The first 6 rows are patterns. Each new row is the sum of 2 different patterns, raised or lowered, with some noise. Before adding, each is slid sideways (what falls off one end comes back at the other) and multiplied by a number that may be negative. Names go in the order of the patterns.
Some rows, each with the names of its patterns after it:
[ 15.0  11.1   5.3 -12.5  -9.4 -11.6 -11.0  -7.2  -8.9  -9.6   8.5  -8.3
  -5.5 -16.2  -1.7  -7.6  -5.9  18.8   5.6 -21.4 -15.8   7.5  12.0  -1.9
 -14.7   0.1  -1.8  -6.8  -5.9  -4.5   6.3  -1.4  -4.2 -15.9  -2.8 -10.3
   1.9 -13.6  23.6   9.8  -0.7]  q_511
[ 15.4  -8.0  -4.5  20.2   0.5  -0.8  15.3  -5.7  -3.1 -15.8   0.4  -3.2
 -18.9  11.5   9.2 -10.9  15.5 -10.4 -10.4  -2.0  11.9  20.9  -0.9  17.1
  -2.1   4.4  -4.1  13.3  -3.3 -15.9   0.8  18.9  -5.3  -6.8  -2.4 -10.0
  -0.2  16.6   4.2  -4.0  14.2]  q_32
[ 17.2  -7.6 -14.9  12.4  18.0   8.8   8.8   0.3 -22.6   0.6   2.0  -5.9
  18.6  11.8  10.2  -2.7  -5.7 -12.1   3.3  -0.3   1.8  15.9   2.1   0.8
  27.8  -6.1  -5.6 -11.0  -3.3  10.5   4.7  10.4   4.0 -15.4   8.2  -6.5
  -7.8  -5.8 -12.6  22.0   4.0]  q_829
[-14.3  -1.0 -11.8  -6.5 -10.0  -1.1  -6.2  -6.8   5.1   1.6  -2.3  19.8
 -13.0  12.6  -9.5 -11.3   1.8  11.0  -8.0  -2.8 -19.4  -9.4 -14.8   0.4
  -4.9   6.3  11.9  15.0  -8.4   2.9   1.3  12.7   7.2   2.4   6.0   4.3
   4.4  -8.6  -8.4  23.1  21.4]  q_126
[ -7.1  12.4 -16.8  -4.9 -21.5 -14.6  -4.7  -6.4  -5.7   4.3  24.2  -9.0
 -19.5  -2.4  23.3 -12.7   5.3  16.2  -0.5 -15.6   4.4  -6.8  -2.0  14.9
  12.1  -6.4  -2.0   1.8   0.3   8.3  20.7   6.4  12.6 -22.6 -16.3  23.1
  26.5  -3.6  -6.0   3.9   7.3]  q_694
[ -5.0  10.7   1.9   4.9  -2.2  -2.5   7.1   1.0   3.3  13.8   6.0  -2.0
  -3.6   2.4  -6.9   8.6  -6.6  -2.3  -8.8 -14.1  -5.8  -9.4  10.4  12.2
  -5.6   9.8  -1.1  18.8  -1.7  -2.2  -9.0  -4.1  -1.6  11.1   3.6  -9.9
 -14.3 -14.2  14.3   6.2   0.8]  q_260

New rows. What belongs after each?
[-32.6 -43.3 -19.1  11.7  10.0 -30.1 -45.8 -14.2 -17.5 -21.4  -6.3 -13.9
 -19.0   7.8  -3.7  16.9 -20.3 -12.2 -22.7  -1.8  -4.1 -45.2 -21.6  -3.9
 -19.3 -34.5  17.9 -18.8 -29.8  -7.9 -15.8 -27.5 -16.6  -8.7 -21.5 -13.7
 -10.3 -10.2 -16.6 -27.6 -23.2]  q_829 q_694
[  0.7  -6.1   3.8 -14.6  -5.7  -8.1  -3.6  -7.5  -4.2   0.1  12.8 -23.8
  -5.5  -5.1  -3.5 -13.9 -10.6  -2.3  -1.5   1.5   9.6   2.0  -5.9  -7.8
 -19.5  10.0   2.8   5.5  -7.6   7.0   0.5 -14.9 -10.7   8.3  10.7  -9.4
 -11.5   5.0   8.7  -6.3  -5.9]  q_511 q_260
[ 18.5  19.2  -6.2   3.5   2.8  13.3   5.2   9.9  26.6  28.7  -7.6  -7.3
  -5.6   1.5 -25.8  11.6   6.5  11.2  15.8   0.1   1.8  18.1  -8.4  33.1
  -8.2   2.0  16.5  23.0  11.0 -14.5 -14.2 -15.9   0.2  21.2  -7.5  -1.8
  11.0  14.3  -0.3  29.7   8.0]  q_829 q_126
[  4.1   6.2  15.8  11.2   1.7  13.1  23.9  10.4 -19.7  17.3   4.8 -23.8
  14.4  25.3  14.9  17.1   3.3  -4.8  -7.0  10.7  23.5   1.9  15.4   9.8
  -0.1  15.5 -17.0  22.7   7.5  -0.2   2.3   2.2   0.2   0.1  -2.3  15.1
  19.0  20.7  11.7  29.7   5.2]  q_829 q_694
[  8.2   0.5 -25.7 -25.1  -8.9  -7.1 -22.2 -24.8   6.8  -5.2 -14.7 -12.2
 -10.2 -10.6 -19.0 -10.7 -15.5 -21.5 -24.3  -7.9  -4.5   1.7 -37.6   2.6
 -23.8 -31.2 -11.9   2.8 -22.5 -12.2 -27.3 -29.8 -31.1  -9.6 -16.2 -10.7
  -4.9  -8.1 -32.1 -16.3 -20.3]  q_126 q_694
[-19.8 -12.5 -15.2 -20.6  20.8   9.5   3.5 -11.4  -2.0 -13.2   1.2  -6.2
  -5.9  13.0  -2.5  -1.7  27.4  -5.3 -10.9 -16.3  -5.8  -2.1   5.0  -1.7
  -3.6 -24.0  -9.4 -15.1 -18.7  -2.1  -6.6   7.6   5.1   7.6   4.2 -18.2
   3.0   2.9  -1.2   1.2   4.4]  q_829 q_260
[-10.7 -23.9 -21.7   3.6 -29.6 -14.1 -33.9 -23.4 -19.4 -12.7 -12.4 -17.2
 -14.5  -3.3 -40.5 -37.1 -15.0 -18.6   4.6 -25.0   1.3 -24.8 -36.6  -8.8
  -2.1  -2.9  -8.9 -19.0 -51.7 -17.4 -22.4 -19.8  -9.2  15.5   2.7 -19.1
  -9.1 -18.1  -7.9 -26.8 -22.3]  q_511 q_829
[30.5 23.9 27.4 14.7 11.6 23.6 15.0 10.7  8.3 19.2 24.6 21.1 21.6 18.9
 -3.0  9.4 32.6 32.3 18.8  0.2 12.1 23.3 18.2 10.2 17.7 15.1 18.2 13.2
 10.9 16.7 22.0  8.3 17.2 15.2 24.5 -0.8 13.6 10.0 10.6  9.7 16.4]  q_511 q_260
[ 10.5  -1.8 -11.4  12.1  10.9 -21.8  11.5  12.2   4.4  13.9   4.1  15.5
   1.7   8.0  29.8  -4.6   5.8  20.2   0.9  22.6   2.1   6.7  -9.8  -1.3
  17.3 -10.7  -1.2   0.3   5.1  -0.9  24.5  18.4   6.4  -0.5   0.5   5.9
   3.8  16.3  11.0   3.6   4.3]  q_32 q_829
[  4.1  -0.5  -5.4 -11.8   0.6   4.4   2.6   0.1  -2.8  -1.9   3.8  12.3
  22.4   0.7  -6.8  -1.4  15.5  23.3   5.9 -14.7   5.7   8.8  -6.9  -6.7
   8.6  15.5  -5.7   4.1  -5.3  -4.2   2.3  11.0   6.6  26.9  17.8  18.5
  12.9  10.5  19.1 -12.5   6.3]  q_511 q_32
[  9.8  14.8   4.6  27.2  19.2  13.5  -0.2   4.1  28.5   6.8   9.7  20.3
  31.4   9.7   9.8  11.2  19.3  18.6  14.4  19.5  28.1  19.8   6.7   9.7
  17.4  15.9  21.6  12.7   9.9  12.0 -15.5   0.3   4.4  12.9  15.8   4.0
  28.8  17.3  35.9  17.7  14.6]  q_511 q_260
[ 0.5 11.7  9.7 15.6  7.9  6.2  3.5 18.8  9.1  0.7  0.6 21.6  9.1  1.9
 15.7  1.8 -4.3 -6.5  8.7  7.2 -6.9 18.6  7.5  4.0 18.1  5.6  9.2  9.0
 19.6 13.3 -0.8 19.9 -0.5 10.4 -7.3 16.3  6.3  2.6  9.7 19.3 -3.0]  q_32 q_260
[  4.0  -9.3   3.6   3.7   0.5  -4.1 -15.5 -16.1 -11.5 -20.6  -9.7 -40.8
  -0.9 -19.6   1.3  -0.3 -12.5 -28.0  -8.1  -2.1  13.4   5.8 -12.1 -17.1
  -8.9 -12.7 -28.9 -24.8  -9.6 -12.5 -10.6 -27.2 -17.7 -16.0 -26.6 -19.6
 -13.5  -2.5  -6.2 -23.7 -34.6]  q_126 q_260
[ 2.0 16.7 -0.3 -2.0 -1.8 15.2 26.9 11.0 20.7 12.0  7.2 10.7 22.0 12.2
  5.8 13.3 31.2 -2.7 -5.1 10.3 -5.9  9.5  9.8 13.5  7.0 26.9 24.3  3.4
 -2.1 22.6 16.1 17.6 31.1 -4.7  2.2 -5.0 12.3 -0.8 -7.9 15.4 17.7]  q_32 q_260
[ 12.0  32.1  26.2  40.2  16.8  27.3   7.8  15.5 -16.3  13.9  12.9   1.7
  -5.1   3.8  22.7  16.6  20.7  19.9  27.6  29.6   2.9  -9.8  33.4  20.4
  37.9  21.2  29.1  20.5   5.1  16.3  26.9  25.6  11.0 -10.9  27.4  15.4
  22.6  26.1  18.6  10.1  26.0]  q_511 q_126
[17.3 12.0 23.9 29.1 34.5 19.9 26.9 24.6  4.6  5.9 27.3 45.0 25.0 -3.6
 17.0 19.5 11.5 10.7 20.9 16.5 15.2 15.2 18.5 18.4 42.6  9.9 32.9  7.4
 19.1 -1.4 16.2 11.3  2.8 -5.8  5.8 15.6 24.0 22.9 29.6 30.5 33.1]  q_511 q_126
[-18.0 -25.7 -11.0   1.6 -34.8  11.5  -4.9 -38.4 -44.8  -7.7  -9.4 -20.5
 -12.8  -1.3 -23.9  23.5 -17.1  22.3  -4.2 -15.4  -2.0   5.5 -21.8 -36.9
 -18.4   0.1 -20.7 -33.3  -1.3  -9.9 -15.2   3.2  -2.2 -12.0  -2.4   2.6
 -18.3 -19.6   2.2  -4.4  -7.9]  q_126 q_694
[-5.6  7.6  4.7 14.0  4.1  9.1 11.1 14.7  3.6  9.5  1.5 -8.5 19.6 22.8
 26.4  2.1 -0.2  7.7  7.0  0.5 17.7  2.0 15.0 16.5  8.4 17.0 -5.1 -1.7
 -4.4 15.6 21.2  1.0  4.7 -1.0  9.2 11.8 29.5 19.1 12.2 19.9 -8.2]  q_829 q_260
[-35.7 -40.8  -4.2 -23.5 -26.7 -28.9  -4.3 -19.8  14.2 -10.9   8.5   0.0
 -22.6  -9.4  -8.5 -41.4 -30.7   1.0  15.3  -8.1 -45.3  -4.9 -28.0 -32.2
   1.8  -4.8 -11.1   0.8  -5.7 -16.1 -44.1 -10.5 -26.6  -7.5   0.2 -32.2
 -49.8 -27.5 -33.5   8.9  23.3]  q_829 q_694
